The rows of a group lie close to one hidden flat surface of 9 dimensions, which passes through zero. Surfaces can cross.
Some rows, each with its group after it:
[  0  23   1 -25  -3  14  -6  46  16 -15 -12   2   4   5  -7  -7 -17 -13] : T
[-12   1  -4 -23   0  30  -3  26  19  -1   9 -13   0  24  -7 -26   7   3] : X
[  6  -9  11  15 -34  24  -4   5 -10  26 -16   7  -5 -24 -43  10  -5  -2] : D
[ 22  -3   7  13 -31 -10  52   6 -15   8 -32 -12   0   1 -14   3  17 -11] : E
[  9   0  18   0  -7   7 -15   7   4  15 -34 -15   8  -1 -12   1 -11  25] : D
[  9  30  15 -11 -30  11  29  22  -2   7  25  14  -3 -19  -2   0 -45  -5] : W
[ -7  -2   6  21 -11   1  53   7  -1  -4 -14  -2  10  47  -4  -1  12  -1] : W
[  5 -11 -11  15 -20  -9 -26   9  -1 -18 -19  24 -14 -10   8  11  -9 -42] : B
[ 18 -24 -14 -19   4 -10  -3  -1 -11   2 -20  -9  -2   2  10 -12  28 -17] : E
[  3  -6  -7  -7  22 -26 -19  -4   3   4 -24  -3  12  13  19   9  19   6] : B
[ 14 -35   9  33  -6 -11  35  -4 -14  -4 -21 -16   8  -4  35  12  -9  13] : D
[  2   4  -9   8   8   3  27 -20 -20  10  -4   3  24   9 -33  17  23  -1] : E
[ -4 -14  -5  -1  -3  29 -19  -8  -7   6   9   3   2  -8 -29  -5  -2  -1] : X
[  9   4 -10  -5 -30  -1 -19  -8  -4 -11  -1  15 -18  -7 -10 -13  -9 -31] : B
[ -3 -17  -7  14 -19  27 -10 -21 -12   0 -11   8  22  25 -20   3 -18   3] : T
[ -4  -6 -21  -8 -22  11  -4  15  16 -20  -8 -25 -20 -15  -8 -18  36 -21] : W
[ 15 -10 -15 -17   4 -11  15  -5  -7   3  -9 -30   9 -23  17   1  25  10] : E
[  7  23   3  -6 -14  12  32  -5  -9  -5  28  -3   5 -20  -4  -1 -29   7] : B
[ -3   2  -6  -8   0   6 -38  -3   4  18 -20   3   9 -18 -26  16  11   4] : W
[ 18 -10   7  13 -12 -24 -19 -14 -14  -5  -6  25 -11 -13  25   7 -32 -17] : W
[  3 -19   7  35 -10  -3  -7 -22 -15  15  -4   9   1 -28  -1  28 -10   8] : W
[ 12  -8 -20  -1 -17 -11 -31 -20  -8 -14 -24   2  -4 -19   1   5   5 -24] : W
[ -1   7 -23  -8 -19  -8 -14 -18   3 -26   4   3  -2   5  14  -6  -6 -18] : D
[  4  -7   4  -9  15  -6 -31 -19  -1  16  -1 -12 -12 -19 -12 -10  27  14] : T
[  9  13  -2 -11 -13   6 -16 -11 -12   4 -16  14  22   5 -18   7 -28   0] : W
[ -1   8  11 -19  38 -29  -3   2   5  26  31  16 -17  -3  19  -4  19   4] : T
[ -3  -7 -22  10 -44  -2   7 -19  -5 -11   7  18  -1   1  13   6  -9 -30] : X
[ 13  -3  -9 -12  13 -11 -24 -14  -1 -20 -16 -21   4  -8  13  -9  -1   7] : W
[  7  12   9 -20  -3   3  16  19   7  17 -23 -32   9 -11 -13  -2  18  26] : E
[-14   1 -22 -14  36   1 -32   6  11 -26   4  10  16  28  15   1  -4 -10] : X
[-15   9   1 -12  15   9  -9  25  13   3 -10   9  22  35  -1   6  -5   4] : T
[ 16   3   8   9  -4 -23  14  12 -10   4 -25  15  -3  -9   3  17  -1 -20] : T
[ 13  12   2   4 -16 -21 -14 -12  -6   3 -36   2   7 -16  -9  17  -7  -2] : B
[  1  12 -18  -5 -20 -22  -4  -7   2  -8  -2  15  -9 -11  11  10   8 -28] : D
[  8  14  26  -4 -28  20  -6  30   8   8 -11  -4 -14 -14 -21 -15 -29   5] : B
[  1  -2  11  -8  18 -26 -43  13  16  17 -36 -15   1 -13  22  12   9  26] : E
[ 13   8  -2 -10  17 -11 -13 -17  -8  -7   7 -13   5 -29  12   6 -10  15] : W
[ -5 -28  -9  11   0  29 -17  -1  -4   1   3   5  -5   0 -24  -5  13 -15] : X
[ 24  11 -11 -21   0 -15  31 -10 -28  13   7   6  16 -28  -1  18   6 -14] : E
[ 15  25  14 -13 -17  -9  -4  10   5   3 -31 -16  12 -13   7   5 -31  24] : D
[-11  26   7   4   8   1  10   0  11  -6  14   1 -17  12 -32 -14  20  -3] : D
[ -6 -16   0  14   9  -2  15 -16 -19  16  18  44  20  41   7  16 -15 -11] : T
[  0 -10 -18   5 -21   5   1 -15  -2  -7  13 -10  -2 -30   9   8   4  -5] : E
[ -3  -5  -2   9   9  24  25 -15 -19   9  34   4  16 -14 -18  12  -6   5] : D
[ -6 -20  13  13  15 -10   7  21  13   6 -23 -12  -5  18  18  -1  21  13] : B
[  9 -17  -4  20  -3 -30 -45 -30 -11 -11 -23  20 -13  -2  14   6  -8 -21] : X
[  2 -20  -2  -5  30   5 -28 -13   0 -12 -13 -19  13  26  12 -17  -5  23] : E
[ -6  -2 -12  22 -19   7   2 -28  -6 -15   4   2  -7   6 -26  -3  10 -16] : D
[ -2   3 -13 -10   5  38  21  -1 -11 -21  16  -5  23  26 -26 -14 -13  -3] : T
[  4 -13  17  -2  48   4 -24  36   3  -3   8   7 -23 -11  -3 -11   3 -11] : X
[  0 -19 -10  -8  -4  23 -25  -8  -7  -4  13  17  -8  14 -17 -19  -3 -23] : T
[  2  14   5  -8  -4  -2   4  14   0  19   1  14   8 -24  -8  23  -7  -3] : X
[  4 -12  11  -3  17   5 -23  10   1  10   3   5 -18  -8 -14 -12   9  -6] : X
[-10 -25   8  18  -8  -8   0   2   6   9 -10  16  -3  37  24  -1  -3  -1] : T
[  1 -31  -1  22 -11  15 -39  -3  -5   6 -35   5  10  -1  -5  15 -13  -1] : B
[ 11  -2  17   3 -28   9 -29   5   1  -9  -6   8 -21  -2   1 -23 -43  -9] : D
[  1   0  18   3 -11 -18   6   8   4  27  25  24 -33 -17  10  -2   7 -13] : B
[  2 -29  18  44 -28  13  17  19  -4   0 -15   2 -13 -14   6  11 -21  -8] : B
[  8  -7  -3   0  37 -33  29  -9 -14   5 -12   0  12  15  11  13  34  -2] : E
[-12   1   0  -5  20  -7  13  -6   3  26  10  -2   0   4 -13   6  44  11] : X

New rows, each followed by its group:
[ -4  24 -10   9 -10 -26  13 -18   2 -17  -8  -3  -3   3  -1   6  15  -6] : D
[-16 -15   1   8 -12  35  -7   7  17 -14  -3 -19 -10  37 -18 -32   9   8] : E
[ 20 -11 -12   4 -13  12  33 -31 -33 -10   5   5  19   3 -18   0 -13 -14] : E
[  7  10  14  -6  17 -21   2   9   6  -8  -6 -10  -7   6  20 -13  -6  13] : X
[-6 -2  0 -1 21  1 10  2 -2  7 21  6 -7 -5 -7  1 24 -6] : X
[ 16  -7   1  17 -30   2   8 -16 -20  11 -30   3   9  -7 -25  13  -3  -8] : E
[  8  -5  -6   1  -1  -3  -2 -15  -5 -16 -27 -18  14  16   0  -8   2   8] : W
[ -4  12  28   6   5   0  19  15   2  34 -12   5  14   6 -13  18  -6  30] : W
[-25 -17 -23   8   1  14 -12 -11  23  -5   5 -44   2 -18   8   4  42  28] : E
[  7  20  -5 -24   6  -3 -11   7   5  -3   1 -12   0 -24  -2  -2   1   2] : W
[ 14 -14   6 -17  15  -8 -10   9  -4   0 -24  -3   0  26   6 -23   4  -4] : E
[ 26   3  23 -17   6   2  18 -12 -28  22  24  18   0  -1 -14 -14 -30   4] : T
[-11  -3 -15  16   7  -7  24 -11   2 -16  11 -12   4  -3  10  11  24   0] : T
[ -2   9   9 -10   4   7  47  27  11  -1   1 -33   2   8   8 -14  11  22] : D
[ -4   9  16 -22 -26   5   9  22  17  41   2  -4 -22   0 -15 -21  29   9] : X
[  9  14 -11 -22  17 -16  -9  -3  -5 -15  26  13  -4 -14  19  -3 -12 -16] : W
[  5 -13 -20  -9 -13 -15 -27  -7   5 -17 -24  -6   8  12  32  -2  -5  -6] : D
[-11   6 -13   2  24 -25  -2 -14   0 -11  16  14  -5  10  13   6  19 -13] : D
[ -3 -11 -13  20 -14 -16  30 -30  -9 -10  20   4 -12   4  14  -1  17 -14] : X
[  2 -24  -3   2   2 -12  -5  10  11 -14  -6 -12 -19  11  33 -19  13 -12] : E
[ -3 -12   3   9  15 -28 -14   3   1  11   7  36 -15   7  21  13   7 -24] : W
[ 13 -13  30  25 -16   8  -5   2  -4  -8 -19  -4 -16   6   2 -19 -33  11] : D
[-17  -9 -15  23  -8  -4  -5 -12   3   1  12  13 -10 -12  -3  20  26 -18] : E
[ 12  15   5 -34  23  -9 -29   5  -1  -6   4  17   7  27  13 -19 -34   0] : W
[  5   1   0  11 -23 -12  17  13   3 -15   3   4 -20 -13  22   0  -5 -23] : T
[ 11 -33  17   9  22 -16 -10  24  -5  19   2  22 -13  -9  36   9 -11  -7] : D
[-19  28  -3   1   9  20  17  -9   5  11  19 -15  24 -12 -30  20   5  33] : E
[  9  15 -17 -27   3 -34 -11 -18   5 -17 -23 -15   3  21  16 -18  22  -5] : B
[  0   8 -12   3 -12 -26   0 -34  -6   5   9  15   1   0  11  10   6  -7] : X
[-31   6   3  13  -2   2 -12  19  34   8   7  -5 -20  -4  -2   5  28   6] : E
[ -1 -12   7   7  -1  27  12   4  -8  17  12  -7  -4 -17 -30  -1  11   3] : X
[ 21 -12   5  20 -28  -9 -13 -22 -20  -7 -27   3   2 -13   7   6 -33  -3] : W
[  4  -9  -3  16  -6 -18 -12 -12  -4   6 -20   0   2 -24  10  23   4   3] : E
[ 22 -24  -8  -8 -28  -7 -27  -1 -14   3 -25  14 -11 -12   4  -7  -3 -32] : E
[  1  -1  -5  -8 -14  18  -8   5   6  -7 -28 -26   7  13 -22 -15  13  11] : W
[-10 -12  -8   4  24  -9   5   5   3   5  24  16 -17   1   4   4  35 -24] : X
[ -1  -4 -16 -20  20 -10 -32  -2   7 -13 -25  -9   5  24  -4 -12  29  -8] : W
[  6 -12  23  -1   1   7  -7  40  13   9 -19 -11 -25  -1  -3 -23   7   1] : X
[  4   5   0  -5 -10   9  12   0   3 -20  27 -14  -4 -12  26 -16 -34   9] : E
[  7   9  15   3 -14 -25   7  26  17  -1 -16  -8 -21 -17  28  -1  -3   1] : T
[  4  -4  13  12  -2   0  35  29   6 -10 -12 -15  -4  -1  13   0   0   2] : X
[ 16  -8  11  28 -29 -14   2 -19 -21   8 -18  14   4 -22   5  26 -31  -1] : W
[-16  21  -2  -7  12   8 -26   1  12   3  27  11   2 -17  -1  14 -17  14] : E
[-25  -2 -22  -5  13  16  10  -2   3   4  36  23   4  20 -18   2  29 -23] : W
[ 18  30   3 -15  11 -27  17  -9 -17  -6  18  20  14 -15  22  15 -40  -2] : W
[  0   8  -6  -1   1 -12  16   9   4  -4  25  -1 -19 -42  14   9  16 -15] : W
[  9  23  16 -20  29 -14   0  -8   4  -3   7 -22   1   8   9 -20 -12  36] : X
[-16  11  18  45 -17 -18  23  10  16  -7   8  14 -25 -10  21  18 -13  -2] : E
[  6  -4   6   1   3 -16  -8  -4  -8  -4  -9  24   1  34  15  -4 -20 -13] : W
[ -1   4  -3 -23  43 -15 -26   5  10  -7  17  -3  -8   2  22 -15  12   3] : W
[  0  -3  27   9   7  13  21  26   3  22  -4  -8 -11  -2 -23  -6  12  14] : D
[  6 -11  11  -8 -11   5  -6  -2   2   6  27   0 -27   1  14 -32 -12   1] : T
[  0 -24   9  26  -4   3  13 -10  -6  -4  26  -2 -16 -14  21  -6 -17   5] : W
[ -5  11 -12 -10  20 -12  -8 -14 -11   8  -4  35  28  39 -12  19   2 -18] : W
[ -3  24   8  -4  -8   9  33  14   6  -6  25 -11  -4 -17   8  -4 -17  13] : E
[  9  -4 -23   5 -33 -13   1 -20 -11 -11 -15   1  13 -15  19  20  -9 -14] : D
[  2 -14   8  11  27 -11  14  10  -2  -4  20   3 -26  -6   9  -7  22 -14] : X
[ 17   1   9   8 -12  -1  46  -4 -20  -3 -10   0   7  18 -13  -4  -7  -5] : E
[-11 -10 -16   9 -28   8  25 -12  -5   7  17   9  -1  -1  -6   9  20 -19] : X
[  4 -10  -4   3   7  15 -28 -30 -13   0  23   2   6 -30  -3   6 -27  12] : W
[ 14 -23  -7  -4   2  -1   6  -6  -4 -22  -1 -25  -1   9  33 -25  -5   6] : E
[ -7 -11   4  32  12 -25   5 -13  -6  26 -16  10   4 -20  -2  41  29   4] : W
[  6  19  17   1   0  -6  44  17   1   3  11 -10  -6 -11   6  -1  -6  10] : D
[ -1 -14 -13   5 -28  24   2   2   1 -30   9 -10 -18   1  -2 -26  -4 -23] : T
[  1  -7  -5  -5  14  24 -37 -31 -12   9   8   0  10  -3 -36  -6  -1  12] : X
[  3  14   4 -26   9  11 -22  23   9  -4  -9  -7  12   3   2  -8 -22  13] : B
[ 17   8  22  -7  12 -15  16  16   1  -3 -19 -19   3   9  22 -11 -17  22] : E
[  2  29   2 -13 -21  11  36  10   8 -10  -1 -31   8   0 -10 -15  -6  19] : D
[  8  14  19  -2  25 -39  -8   7   4  11 -21   2   4  -5  25  17 -11  21] : D
[  0 -24   8   9  -2  10 -21  -7  -2  -7  11  11 -12  15  14 -20 -25  -2] : W
[ 11 -15   4  -8   6 -23  -4  14   4  14 -39 -13  -6   4   9  -1  38  -3] : E
[-16 -19  -1   1  16   2 -33   3   7  15  -1  31  -4  36  -8  -3  17 -16] : W
[  2  14 -10 -10  -9 -38 -17   7  10   1 -22  12  -8  -7  19  14  19 -23] : D
[  2  20  12 -23 -11  13  17  28   7  -7  15   3  -5  20   5 -24 -26  -3] : W
[ -2   3  11 -16  19  -2  -8   9   4  24  10   3   8  -4  12   4  -7  23] : B
[ -1  -7   5  28 -30  -8  31   6  -3   9   0  15 -12  -8   4  16   3 -19] : W
[  6  -9   2  12  16  -3 -12  14   0 -31 -21  -4   5   6  20   3 -22  -5] : X
[-30   1 -24   2  10  18 -12  -7   8  -4  15  19  34  30   0  23  -7   1] : T
[ -1 -11  -9   4   3   8  -7 -26 -15  -8   7  24  16  36  -4  -5 -19 -10] : W
[  2  -5  14  14  22 -27  -3 -10  -9  17 -15  20  12  16  11  21  -7   9] : W
[-16  12  10  23 -16   4   8  10  12 -12  27  17 -21  -2   7   0 -23  -9] : E
[  1  -1  -5   2   1   5 -21 -37 -12  14  -4  -1  16  -4 -26   8   3  18] : X
[ -3  10  -5 -15  21  -1   0   7   9 -29  17  -6   3  19  22 -17 -18   1] : X
[ -3  -3  12  -4   6  -3 -19   5  22   6 -19 -39 -14  -5   5 -22  24  34] : T
[ -3  12 -16 -15  32 -14  16   1  -4 -12  28   8  15  -4  28  13  -2  -6] : B
[  7  -1 -16  -3 -36  25  -3 -14 -10 -24   6  -5   2  -8 -13 -16 -23 -19] : W
[  5  13  11   2 -17 -14  35  23   6   3  -3  -8 -13 -14  12   1   7  -2] : E
[ -2 -33  -5  32 -20   2 -26 -18   0 -19 -14   1 -12   4  19  -4  -9  -9] : E
[ 13 -20  -3  25 -27  -5   0 -22 -19  -5 -18   8   1  -6  -3   9 -10 -17] : E
[ -4 -12   7  26  -6  14  14 -19  -7  13  -4  -8   5  -1 -27   8  11  16] : B
[-11  13  -4 -14  22   6 -17  -1  13  11   5 -21  16 -14  -5  13  10  33] : E
[ -5  19  -2  -9   0 -18 -30  17  13  10 -13  19   3 -21   8  30  -5  -7] : T
[ -3   1 -10   7  22  23  10   5  -8 -21   4  -7  31  -4  -9  19 -20   7] : X
[  3  29 -17 -21  19 -28  26   5   2 -14 -22 -14  21  16  -1   8  35  -8] : W
